The rows of a group lie close to one hidden flat surface of 9 dimensions, which passes through zero. Surfaces can cross.
In the rows, 128 means zero.
Known rows, each followed by its group:
[ 91 158 150 125  85 146 128 145  97 142 177  98 157 133 135] : k_215
[151 123 148  94 128 170  96 128 125 144 107 123 124 124 128] : k_95
[ 83 169 123  96 107  89 176  97  54 159 123 119  83 139  88] : k_285
[ 99 128 104 106 170 111 132 127 129 110  74 136 219 178  45] : k_609
[110 132 125 132 169 136 131 133  99 179 131 117 159 103 149] : k_285
[159 105 132 101 113 149  85 129 166  87 146 142 151 190  96] : k_285
[167 145  89 134 127 110 148 156 114  93  98 113  99 127 150] : k_80
[132 140 139 107 109 135 139 139 101 131 131  90 140 117 123] : k_91
[176 121 138 135 152 102 135 111 156  84  88 127  96 107 104] : k_215
[134  78  76 106 137 109 114 120  90 153  95 129 106 167  76] : k_80
[118 141 145 143 120 144 145 111 112 144 141 157 137  92 170] : k_80
[118 125  96 118 152  91 136 149 129 146  99  89 113 113  90] : k_609
[128 125  98 141 108  98 178 103 104 117 135 189 126 124 115] : k_609
[162 142 106 162  98 102 162 105  96  69 155 188 141  95 167] : k_80
[173 180 135 128 115 117 195 173 139  83 156 118  78 162 138] : k_285
[128 145 134 115 113 156 110 159  92 133 137  81 147 133 143] : k_91
[245  97 118  87 154 126  80 119 135 112 209 154 162 150  89] : k_285
[142 150 129 122 180 130 113 149 191 138 141 131 128 119 130] : k_677
[ 97 153 135 111 142 111  92 118 158 129 138 106  96 111 121] : k_95
[108 143 116 121 106 136 157 145  89 137 127 134  96 196 124] : k_285
[121 131 145 133 121 139 135 171 160 168 176  99 156 118 132] : k_215
[161 136  91  98  97 101 132 141 101 107 130 114 100 127  98] : k_215
[123 103 168 178  95 106 173 100 108 141 165  98 106  86 138] : k_91
[ 88 112 141 128 104 111 149  67 125 163 128 164  92 111 101] : k_91
[ 71 159 130 151 163 109 153  73 125 150 100 176 125  56 151] : k_80
[ 97 116 106 136 141 129 137 131 102 177 132 133 114 142 118] : k_91
[ 95  91 129 147  98 133  97 103 119 130 155 121 119 153 128] : k_95
[111 138 144 143 116 112 128 120 130 105 202 107 186 140 113] : k_95
[136 125 130 175 156 127 140 156 157 115 164 134 143 141 162] : k_677
[143 103 116 113 144 154 118 170 158 145 106 147 153 156 121] : k_285
[ 99  96 101 108  93 103  34  80 127 119  90  65  96  32 124] : k_285
[143 175  98 116 129  80 168 121 119 100 129 124  70 104 116] : k_609
[ 87 122 184 177 126 136 122  40  45  44 146 102  97 231 144] : k_215
[126 100  96 129 125 103  85 133 101 123 142  87 154 144 100] : k_91
[ 96 103  61 132 118 105 123 128 119 136  77 160 134 120 120] : k_91
[153  63  95 136 126 129 110 161 150 174 166 131 135 147 103] : k_609
[174  98 112 138 147 118 140 158 131 136 189 124 177 171  91] : k_80
[123 106  65 154 130 112 122 149  90 130 146 137 125 159 141] : k_215
[124 174 169 123 210 139 130 162 229 134 118 111  65 172 137] : k_609
[167 143  68 115 139 107 141 130  54 110 109 158 107 142 146] : k_80
[125 117  83 128 173  82 137 133 138 139 110 129 143 135  82] : k_91
[137  97 188 147 100 134 134  77 172  87 141 156 121 123 115] : k_677
[ 77 131 123 117  91 148  85 142 177 108  55 131 112 115 141] : k_677
[117 133 113  96  89 151 141 129  64 152 122 149 138 143 127] : k_95
[176  95 101 114  93 132 113 145 139 117 138 160 154 126 117] : k_95
[152 135 108  96 106 110  90 151 183 113 143  99  41 109 134] : k_95
[111 125 183 143  99 145 140 103 146 135 141 134 138  88 139] : k_80
[129 122 123 137 100 108 116  99 155  73 135 149 137 112 127] : k_677
[114  81 119 138 132 139 123 159 169 204 145 127 106 112 127] : k_215
[114 123  63  85 100 148  66 164 107 180 158 145 144 128 149] : k_95
[143 105 178 120  96 153 120 105 148 108 133 131 122 164 107] : k_677
[ 94 134 130 153  88 113 125 129 129 106 184  93 102 128 151] : k_95
[116 115  88 157 139 111 138 146 121 151 157 151 134 147 134] : k_215
[106 151  76 145 174  91 116 127 146  99 111 141 113 141 132] : k_80
[146 127 142  28 120 188  85 142  92 190 115 104  98 185  90] : k_215
[140 155 155 128 196 151 151 148 141 176 150 140  92 167 150] : k_677
[110 126 124 134 140 151 115 118 115 110 117 169 172 181 123] : k_609
[125 130 110 105 130 139 146 159  99 163  93 117 123 138 116] : k_91
[142 156 128 123 159 126 107 128  83 136 180  97 138  98 158] : k_677
[118 127  90  92 138 117 133 120  65 188 132 127 120 135  85] : k_285
[101 164 180 117 146 132 133 102 185 111  99 134  67 116 133] : k_609
[ 94 196 132  82 179 148  92 143 169 110  66 128 155 117 135] : k_91
[128 143 169  68 122 126 166 118 130 163  95 101  75 138  51] : k_609
[112 119 145 145 121 149 151 131 102 152 115 132 173 120 143] : k_609
[ 78 115  87 175  96 110 140 137 103 139  75 126 127  65 169] : k_677
[146  85 174 181 112 155 137 130 121 108 177 108 144 157 163] : k_677
[117 194 144  99 173 165  89 186 176 131 125  99 133 135 162] : k_80
[ 98 155 114 192 133  91 185  89  72  84 161 150 117 161 160] : k_215
[ 90 129  42  97  91  84 175 175 121 161  68 136  68 145  76] : k_285
[170 134 114 135 129 116 165 157 131 123  99 140 104 105 140] : k_95

New rows, each followed by its group:
[157  89  69 147  65  65 106 145 151  63 166  92 140 111  87] : k_215
[124 144 125  86 100 116 111  82  67 133 123 114 125  92 105] : k_677
[ 85 127 171 147 138 151 128 118 120 165 157 102 135 146 129] : k_80
[111 112  98 113 119 136  66 108 114 124 117 121 106 134 135] : k_609
[140  61  70 157 151  88 158 143  68 166 124 107 117 180  80] : k_80
[128  68  94 165 132 119 134 157 118 178 154 122 158 146 115] : k_80
[ 83 102 108 213 131  90 167  59  96 135 159 221 126 106 163] : k_285
[141 108 144 149  97 141 150 132 147  88 136 140 134 172 127] : k_677
[127 154 114  82 136 187  82 149  90 170  98 150 114 126 179] : k_80
[167 123 114 114 137 115 122 139 151 121 116 121 123 127 103] : k_215
[116 139 121 125 124 138 124 113 158  98  60 179 107 101 155] : k_91
[ 96 141  54 158 130 122 112 192 141 123 102 126 140 115 184] : k_677
[135 138 131 143 121 140 140 151 135 135 124 135 139  93 173] : k_80
[142  89 107 127 147 104 102 107 138 150 149 142 140 123  92] : k_677
[122  98 113 119  64 105 149 119  78 142 129  95 136 103  85] : k_91
[175 147 101 161 169  83 198 136 123 137 188 164 144 103 127] : k_285
[176 120 162  83 126 162 104 129 164 125 119 141 129 137 110] : k_285
[163 181 201  99 140 172 137 158 143 133 155  87 155 124 137] : k_80
[164 109 163 100  56 142 146 124  62 160 163  90 107  87 130] : k_609
[174 107 144 144 164 116 133 135 200 120 163 135 152 118 102] : k_677
[145 130 104 111 120  86 128 117 150  94 138 127  69 151  93] : k_95
[116 112 130 115  66  96 166  98 114 143 125 136 133  85  70] : k_91
[ 86 152 143 140 126 156 114 172 124 129  99  71  75 155 186] : k_80
[137 111 118 121 112 141 110 150 145 107 127 136 116 178 126] : k_285
[162 118  78 137 142 136 113 169 115 151 185 167 182 143 154] : k_80
[162 165 103 104 161 100 149 125  83 103  98 119 104 132 116] : k_80
[127 151 156 147 165 140 112 136 129 123 177  85 137 133 156] : k_91
[111 134 115 145 162 144  73 124 138 117 147 126 131 150 167] : k_91
[105 134 109 193 168 121 174 162  95 148 151 111 160 163 171] : k_95
[140  95 127 126 143 115 136 119 146 171 147 143 178 107  90] : k_80
[ 91 132 112  90 100 138  94 131 106 132  79 122 111 115 129] : k_677
[132  86 169 158  91 143 155 110 114 141 185 121 152 144 123] : k_80
[103  97 161 140  98 148  89  64 126 114 118 168 115 119 146] : k_285
[148 121 144  81 128 107 106  64 117 117 162 148 157 143  46] : k_285
[109 115 116 176 170 129 125 115  98 115 127 148 141 171 156] : k_215
[120 116  85 192 143 112 142 197 167 117 155 106 141 146 160] : k_80
[118 137 114 145 122  99 120 134 123  92 142  92 118 106 139] : k_285
[126 110 128 118 133 129 121 115 104 141 163 120 134 176 101] : k_80
[143 105 130 151 133 123 157 138 113 153 159 132 108 136 128] : k_91
[ 76 121  92 159 190 114 111 131 101 155 102  89 129 135 136] : k_91
[100 151 105 108 204 122 112 147 149 173 104 132 150 114 118] : k_80
[124 153 118 109 154 110 125  80 120 125 135 181 153 107 118] : k_80
[176 132 165  81 119 139  95 102 132 116 136  95 121  91 107] : k_285
[100 104 101 124 162 130 113 133 165 178 103 177  90 151 115] : k_677
[151 206  98  36  63  99 196 145  70 154 155 144  91 101  94] : k_215
[131 171 139 121 216 101 130 128 202 128  88 129 136  68 119] : k_95
[ 83  90 175 148  94 135 104  44 133 111  99 144 119 115 118] : k_95
[163 105 110 129 117  79 156  82 151  99  85 159  54  99  93] : k_215
[ 73 119 169 127 118 140 130 108  61 206 181  52 101 139 117] : k_91
[143 166 161 142 143 129 223 137 117 164 136 171 113 125 150] : k_285
[108  73  88 140 141 107  94 111 187 130 112 157 146 135  90] : k_609
[ 84 123 177 135 110 167 124 107 160 130  83 139  88 123 152] : k_677
[ 87 121  86 176  92  77 132 106 121  80 132 135  96 129 138] : k_285
[103 124  76 147 130  94 135 145 124 106 150 127 148 178 102] : k_285
[ 94 179 171 150 143 109 136 125 203  71 133  90 119 125 129] : k_80
[154  92 193 138  72 153 132  84 134  82 121 127 128 108 121] : k_95
[184 154  89  97 158  76 146 115 120  97  89 158 133  88  96] : k_80
[165 139 136  92  44 127 167 149 128 115 122 133 148  85 101] : k_91
[145 105  99 110  73 167  87 161 133 142  81 155 112  82 175] : k_80
[ 97 161 135 109 111 143 129 134 159 154 157 151 145 108 130] : k_91
[ 55 109 136 138 132 154  98 123 161 118 109 143 220 192  89] : k_285
[140 118 175 104 102 126 139 103 149 141 118 111  99  88  88] : k_609
[137 116 167 145 131 156 107 121 177 110 115 127 141  88 161] : k_285
[126 178 134 103 157 115 158 141 129 152 110 125 115 105 128] : k_677
[150 122 141  69 160 174 108 153 102 202 126 123 146 163 115] : k_285
[115 152 105  92 115 131 148 109 109 151  96 188 173  99 103] : k_95
[108  90 135 158 140 131  86  95 135  87 161 135 164 184 111] : k_215
[130 125 190 124  81 155 117 101 201 123 137 148 160  49 126] : k_80
[112  93 105 125  97 119 115 131 149 171 152 139 114 118 113] : k_215
[130 141 173 143 148 152 160 174 143 175 173  85 123 133 148] : k_215
[179 105  63 111 166 111 109 140 112 115  96 154 119 161 110] : k_215
[158 117  69 177 145 114 177 157  64 144 148 162 142 116 181] : k_80
[ 97 147  90 153 127 102  93 109  76  73  83 103 175  72 166] : k_609
[111 180 152  86 157 119 192 145 135 140 133 118 189 168  51] : k_285
[ 63 110 156 110 120 167  52 105 116 114 116  97 167 195 113] : k_285
[ 71 183 190 109  95 143 200  90 130 185 113 180  93  62 143] : k_215
[162 120 104 123 125 118 148 161 155 129 125 151 119 134 113] : k_285
[109 151 144  91 142 112 109  98 146 127 102 133 108 125  92] : k_95
[158 101 102 132 114 135 117 208 163 120 105  71 113 155 118] : k_80
[140 153 149  97 163 142 134 114 162 122  87 176 102 149 116] : k_91
[129 130 192 109 157 145 105  80 128 134 146 114  86 167 117] : k_91
[118 110 108 199 155  98 165 145 117 138 184 139 150 148 149] : k_80
[131 126  96 146 166 106 118 144 141 137 149 105 177 108 117] : k_285
[129 130 103 110 126 139 112 166 154 119 111 136 133 160 118] : k_677
[134  90 134 140 124 189  70 153 120 161 176 119 129 165 190] : k_609
[162 128  99 135 115  97 160 118  75  78 151 146 120 170 114] : k_80
[ 84 173 141 146 195  78 150 109 163 112  96 101 105 113 105] : k_80
[140 173 146  88 117 141  95 170 154 123 188  71 130 124 134] : k_95
[121 145 189 131  98 170 110  98 111 106 118 101  72 123 180] : k_285
[147  98  95 162 127 107 131 165 173  98 186 128 157 169 110] : k_80
[197 142  99  85  86 174  59 199 142  88 191 130 180 178 153] : k_91
[113 119 115 151 130 101 128 118 151 106 136 133 122 138 118] : k_80
[148 111 126 143 159 117 197 149  80 196 127 118  86 157 105] : k_91
[131  91  52 118 122 111  96 155 116 128 140 133 128 188 101] : k_285
[102 145 120 125 144  97 139 125 147 104  66 101  84 114 121] : k_80
[113 151  64 104 172  93 155 171  77 157  90  79  97 155  95] : k_609
[146 128 171 138 110 116 175 121  98 107 149  86 117 143 110] : k_80
[169 132  99  72 140 142  79 157 130 125  91 132 164 124 111] : k_215
[139 144 136 138 120 145 197 147  96 156 162 161  93 175 156] : k_609
[165 122 133 122 169  99 163  80 159 115 130 193 104 154  76] : k_215
[144 118 124 140  97 115 119 113 137 126 156 129  80  84 151] : k_609
[180 156  93 137 122 131 149 218  98 131 143  76  46 135 209] : k_285
[116 185 107 137 133  75 154  87 115  50  91 145 127  83 138] : k_609
[ 85 127 143 115  81 131 107  91 125 133 132 119 126  91 116] : k_91
[130  95  77 103 150  80 140  88  98 186 130 178 110 120  63] : k_677
[140  88 125 112 141 137 119  98  81 139  87 123  82 187  98] : k_91
[134 153 117 131 127 121 125 101 115 100 173 185 147 141 152] : k_80
[107 100 119 186 139 123 122 113 119 119 114 125 109 137 162] : k_215
[136  50  98 148  50 146 114 131  17 134 107  92 100 155 145] : k_91
[ 81  95 105 173 149 153 100 129 112 162 154 136 161 174 156] : k_215
